The groups are shells around one centre, one inside the other: the same stretched ball of 6 dimensions in 9 sizes.
Known rows, each followed by its group:
[ 12  78  89 -25 -42  13  18   1 -56 -27   9  20 -35 -23  -6 -39] : K
[ 31  78  95 -25 -57  16  28   6 -39 -55   7   4 -46 -20  -5 -54] : A
[ 44  80  80 -37 -37  14 -28 -10 -18 -25   2  -2 -61  28  48 -62] : N
[ 49  66  48  -2 -13 -13 -42 -33   1 -11  -2  16 -52  28  63 -47] : E
[ 35  73  77 -14 -36   9 -28 -19 -25  -9  -4  10 -44  16  42 -58] : F
[ 37  55  18   2  20 -39 -12 -29   9 -14  11  39 -20   8  54  -2] : V
[ 28  62  92 -10 -60   8   6 -11 -54 -41  14  20 -45 -32  -8 -51] : N
[ 29  59  46  30 -17 -25  -4 -34 -23 -22   0  37 -39 -22  14 -29] : F
[  6  61  65  22 -30 -13  36 -15 -51 -26   6  45 -11 -54 -23 -16] : A
[ 42  61  41  -3  -7 -25 -13 -26  -8 -32  12  26 -49   0  35 -26] : Y
[ 49  49  10  18  18 -49 -35 -46  11 -19  11  39 -48  10  57 -13] : V
[ 35  62  44 -39  -1 -21   3  -7 -15 -40  29  26 -37  -1  31  -9] : Z
[ 33  44  80 -25 -48  -3 -11 -17 -46 -32  31  31 -28 -24  13 -34] : V
[ 22  73  90 -30 -44  16 -16 -10 -51 -13   9  16 -42  -2  19 -51] : Y
[ 46  49  55  38 -37 -22  -4 -36 -10 -36  -2  29 -35 -23  20 -44] : V
[ 26  61  85  -7 -50   6   8 -11 -42 -29   9  23 -25 -24   5 -43] : Z
[ 35  51  55  15 -29 -22  10 -24 -24 -41  13  35 -31 -32   6 -26] : K
[ 42  47  27   6   1 -41  12 -24   1 -45  21  39 -24 -19  26  -3] : Z
[ 17  76  93 -12 -52  14  16  -4 -54 -31   4  18 -39 -26  -9 -48] : Z
[  1  90  88 -27 -33  17  36  10 -56 -24   2  17 -27 -22 -11 -33] : A
[ 46  57  36  -1  -3 -26 -17 -27   6 -24   8  26 -33  10  51 -24] : Y
[ 60  53  40  -7 -13 -26 -38 -33   8 -33  13  19 -55  19  60 -38] : E
[ 25  52  58  -6 -25 -18  -6 -24 -44 -29  25  39 -40 -29   5 -22] : F
[ 32  60  62  -1 -27  -9 -34 -32 -33  -8   8  29 -47  -1  32 -42] : K
[ 22  52  19 -10  21 -45  17 -19 -18 -32  31  51 -22 -24  16  19] : J
[ 10  75  63 -18 -15  -5  27  -2 -39 -25  10  29 -21 -21   2 -16] : E
[ 32  73 101 -19 -63  24 -39 -20 -51 -10   0   7 -59   6  26 -76] : A
[ 53  32  34  18 -16 -40 -29 -44  -6 -31  22  42 -36 -13  39 -23] : Y
[ 53  49  61   1 -36 -13 -23 -28  -8 -32  10  21 -38   0  41 -45] : K
[ 69  19  26  18 -12 -44 -62 -57  17 -14  22  42 -23  11  78 -26] : A
[ 18  56  50   5 -13 -22  21 -16 -32 -27  15  42 -14 -33   3  -9] : Y
[ 30  33  25  40  -3 -49  -9 -47 -20 -17  18  61 -17 -37  16  -2] : Z
[ 47  40  51  46 -35 -26 -45 -56 -18  -9   0  39 -42 -13  35 -49] : J
[ 61  32  23   2  -5 -49   5 -27  15 -63  32  37 -27 -18  35  -4] : V
[ 44  37  42   8 -18 -34 -31 -41 -21 -26  25  43 -43 -16  30 -24] : N
[ 44  53  29  21   0 -34 -39 -46  -2 -10   4  35 -47   8  51 -29] : F
[ 10  87  96 -47 -41  24  -2   3 -65 -17  11  12 -51  -5   5 -48] : E
[ 53  60  71 -31 -37  -1  -7  -8  -5 -46  15   7 -37   9  43 -45] : N
[ 30  58  56 -18 -16 -12   7 -10 -16 -24  15  28 -11  -6  31 -18] : J
[ 25  49  25  33   7 -39 -28 -48 -19   6   5  52 -27 -11  35 -13] : N
[ 13  45  50  32 -19 -26 -16 -43 -50   1  11  57 -23 -38   4 -18] : J
[ 29  47  75 -20 -42  -6   1 -14 -45 -35  29  34 -24 -30   6 -27] : F
[ 40  39  49 -27 -15 -23  -3 -15 -12 -32  34  37  -6 -10  38  -7] : V
[ 29  55  66 -38 -26  -9   7  -5 -37 -39  33  29 -28 -18  14 -18] : Y
[ 23  80  91 -35 -44  19  -4  -2 -46 -23   7   9 -45  -1  16 -52] : K
[ 49  62  67   5 -40  -6 -14 -24 -11 -37   0  13 -49   0  32 -55] : E
[ 50  46  28 -34   9 -34 -23 -22   6 -31  34  32 -30  14  60  -5] : N
[ 35  49  54   2 -25 -22 -20 -32 -33 -26  21  37 -45 -19  18 -29] : F
[ 18  52  71  22 -42 -11 -16 -36 -60 -12  11  43 -41 -38  -6 -39] : A
[ 32  35  42  50 -22 -33 -32 -55 -25   2   4  55 -18 -26  27 -27] : J
[ 48  35  16  -2  14 -45 -39 -41  10  -9  25  46 -16  11  69  -2] : J
[ 45  56  35  -6  -2 -30 -11 -25   0 -35  16  28 -42   2  41 -19] : K
[ 49  61  52 -18 -19 -17  -7 -16  -5 -45  15  16 -49   4  37 -33] : Z
[ 63  20  16  38  -6 -56 -26 -53  20 -32  19  49 -16 -13  53 -12] : E

New rows, each followed by its group:
[ 43  38  49  25 -28 -27  -5 -33 -10 -28  11  40 -12 -24  27 -25] : E
[ 31  35  31   5  -3 -43  -3 -32 -27 -32  35  55 -25 -35  13   3] : E
[ 39  57  34 -12   4 -30  -3 -20  -2 -30  17  31 -28   0  40 -10] : K
[ 45  48  54  11 -27 -17 -23 -32  -8 -19   6  29 -25  -2  43 -37] : Y
[ 27  47  26   8  12 -35 -33 -40 -13   9  14  50 -17   1  50  -6] : V
[ 67  25  22  47 -14 -50 -41 -59  19 -27   9  43 -31  -6  57 -29] : N
[ 36  55  58   8 -25 -11 -32 -34 -20  -5   3  29 -32   3  42 -41] : K
[ 27  54  90 -16 -59   3  34   0 -49 -56  24  26 -21 -47 -18 -33] : A
[ 55  11  -6  46  15 -78 -12 -57  14 -40  33  68 -15 -35  35  16] : A
[ 46  57  65   7 -38  -9 -21 -28 -16 -29   4  20 -46  -3  32 -50] : K
[  0  73  83  -1 -38   5  15 -12 -70 -14   6  34 -34 -39 -20 -34] : E
[  5  70  73 -33 -22   1   7  -5 -61 -14  22  34 -30 -22   0 -19] : F
[ 17  91  89 -42 -34  22   5   6 -43 -21   2   5 -45   6  17 -48] : E
[ 68  33  34  12 -18 -38 -38 -44  14 -38  19  30 -42   4  58 -33] : E
[ 42  31  46   2 -21 -30 -32 -39 -24 -20  29  46 -27 -17  34 -20] : E
[ 47  41  55 -20 -28 -22  22  -7  -8 -58  32  30 -10 -25  21 -12] : A
[ 36  27  -1  10  29 -66  -6 -40  -1 -25  38  66  -9 -24  36  28] : V
[ 56  20  -1  44  14 -69 -29 -59  17 -25  21  59 -22 -16  50   2] : E
[ 18  74  91 -22 -48  13   2  -7 -58 -26  11  19 -46 -20  -2 -48] : Y
[ 53  52  38 -13  -4 -23 -48 -34   9 -10  11  24 -37  30  75 -32] : E
[ 31  30  63  15 -43 -26  13 -27 -43 -43  31  50 -14 -57 -10 -16] : A
[  7  60  55  -2 -14 -19  28 -12 -48 -26  19  46 -17 -43 -12  -4] : Z
[ 15  66  44   1   0 -21 -11 -27 -35  -4   9  40 -36 -11  20 -16] : F
[ 54  38  43   9 -22 -30 -11 -31   4 -38  17  32 -22 -10  41 -25] : Y
[ 34  74  55 -63  -1  -5  -9   1 -14 -28  24  13 -40  24  49 -20] : V
[ 42  33  40   1 -14 -35  -1 -27 -12 -36  30  45 -10 -25  27  -5] : Y
[ 41  45  55  35 -33 -19 -26 -43 -16 -11  -1  36 -25 -14  33 -42] : E
[ 30  56  73 -36 -31   2 -39 -21 -40  -4  23  26 -35   8  41 -38] : A
[ 32  57  65  18 -34  -7 -17 -30 -24  -9  -3  29 -26  -8  30 -44] : E
[ 23  61  41 -26   5 -23   5 -12 -21 -22  23  36 -21  -7  29  -2] : Z
[ 29  62  93 -24 -58   8  29   3 -46 -55  21  18 -30 -35 -11 -40] : J
[ 24  45  34  15  -1 -36 -14 -37 -28 -10  19  52 -24 -23  21  -6] : K
[ 32  58  46   6 -15 -26  17 -19 -19 -44  14  33 -36 -27   7 -18] : Z
[ 36  79  84 -61 -34  16   7  12 -22 -39  16   0 -34  14  35 -41] : A
[ 54  34  40   0 -16 -30 -33 -37   1 -22  23  36 -21   2  56 -23] : Z
[ 56  49  21  -5  10 -38 -25 -31  21 -27  15  29 -31  19  67 -15] : E
[ 30  42  12   5  21 -53   7 -29  -8 -31  30  55 -19 -24  24  18] : E
[ 45  29  34  27 -16 -41 -35 -51 -15 -17  21  51 -29 -19  36 -20] : Z
[ 37  57  74  13 -48  -6 -12 -28 -36 -32   6  25 -49 -22   9 -52] : E
[ 72  40  20   6   3 -39 -66 -50  33 -13   9  26 -41  39  96 -33] : A
[ 48  34  18  -9  10 -51   5 -24   5 -49  38  46 -19 -18  34  11] : E
[  8  64  66   2 -25 -10  15 -16 -56 -21  14  41 -30 -39 -12 -20] : Y
[ 37  66  38 -12   4 -20 -16 -21   0 -14   6  24 -32  17  54 -21] : N
[ 16  55  32  -2  11 -31   1 -24 -24  -6  18  50 -11 -16  25   5] : J
[ 33  70  79 -41 -36   7  12   4 -27 -42  17  11 -33  -4  21 -36] : Z
[ 50  63  73 -21 -40   2 -19 -15 -12 -35   9   8 -45  11  43 -53] : Z
[ 12  59  68  13 -33 -11  11 -22 -56 -22  11  41 -31 -43 -14 -27] : Z
[ 65  49  51  12 -32 -20 -27 -34   9 -41   5  16 -49   6  49 -50] : J
[ 28  56  21  17  13 -43  -1 -33 -15 -25  14  46 -41 -19  19  -3] : V
[ 27  31   9   8  22 -58   3 -34 -10 -21  35  66  -1 -30  27  27] : V
[ 52  35  15 -10  14 -49 -22 -34  11 -31  33  43 -24   2  57   3] : F
[ 52  14  22  38 -12 -58 -18 -53  -6 -37  32  60 -21 -38  25  -5] : V
[ 22  70 100 -31 -57  22 -27 -13 -62 -11  11  15 -50  -4  15 -61] : V
[ 41  64  52   2 -18 -14  -8 -21  -5 -25   0  20 -34   4  39 -36] : F
[ 37  52  49  26 -24 -24  13 -25 -10 -36   4  34 -19 -27  16 -25] : J
[ 25  62  87  26 -59   5 -16 -32 -53 -16  -5  26 -48 -28  -1 -63] : A
[  3  74  70 -15 -17   2 -12 -17 -56   9   6  34 -28  -9  15 -28] : V
[ 40  47  47 -10 -15 -23 -37 -34 -21 -14  22  35 -39   1  43 -26] : Y
[ 18  54  44  12  -6 -24 -27 -38 -39   4  11  48 -33 -14  24 -19] : E
[ 29  44  57 -21 -20 -16 -17 -22 -33 -15  29  40 -17 -13  30 -16] : E
[ 56  50  62   1 -38 -13  -9 -22  -2 -45  10  17 -36  -5  36 -44] : E
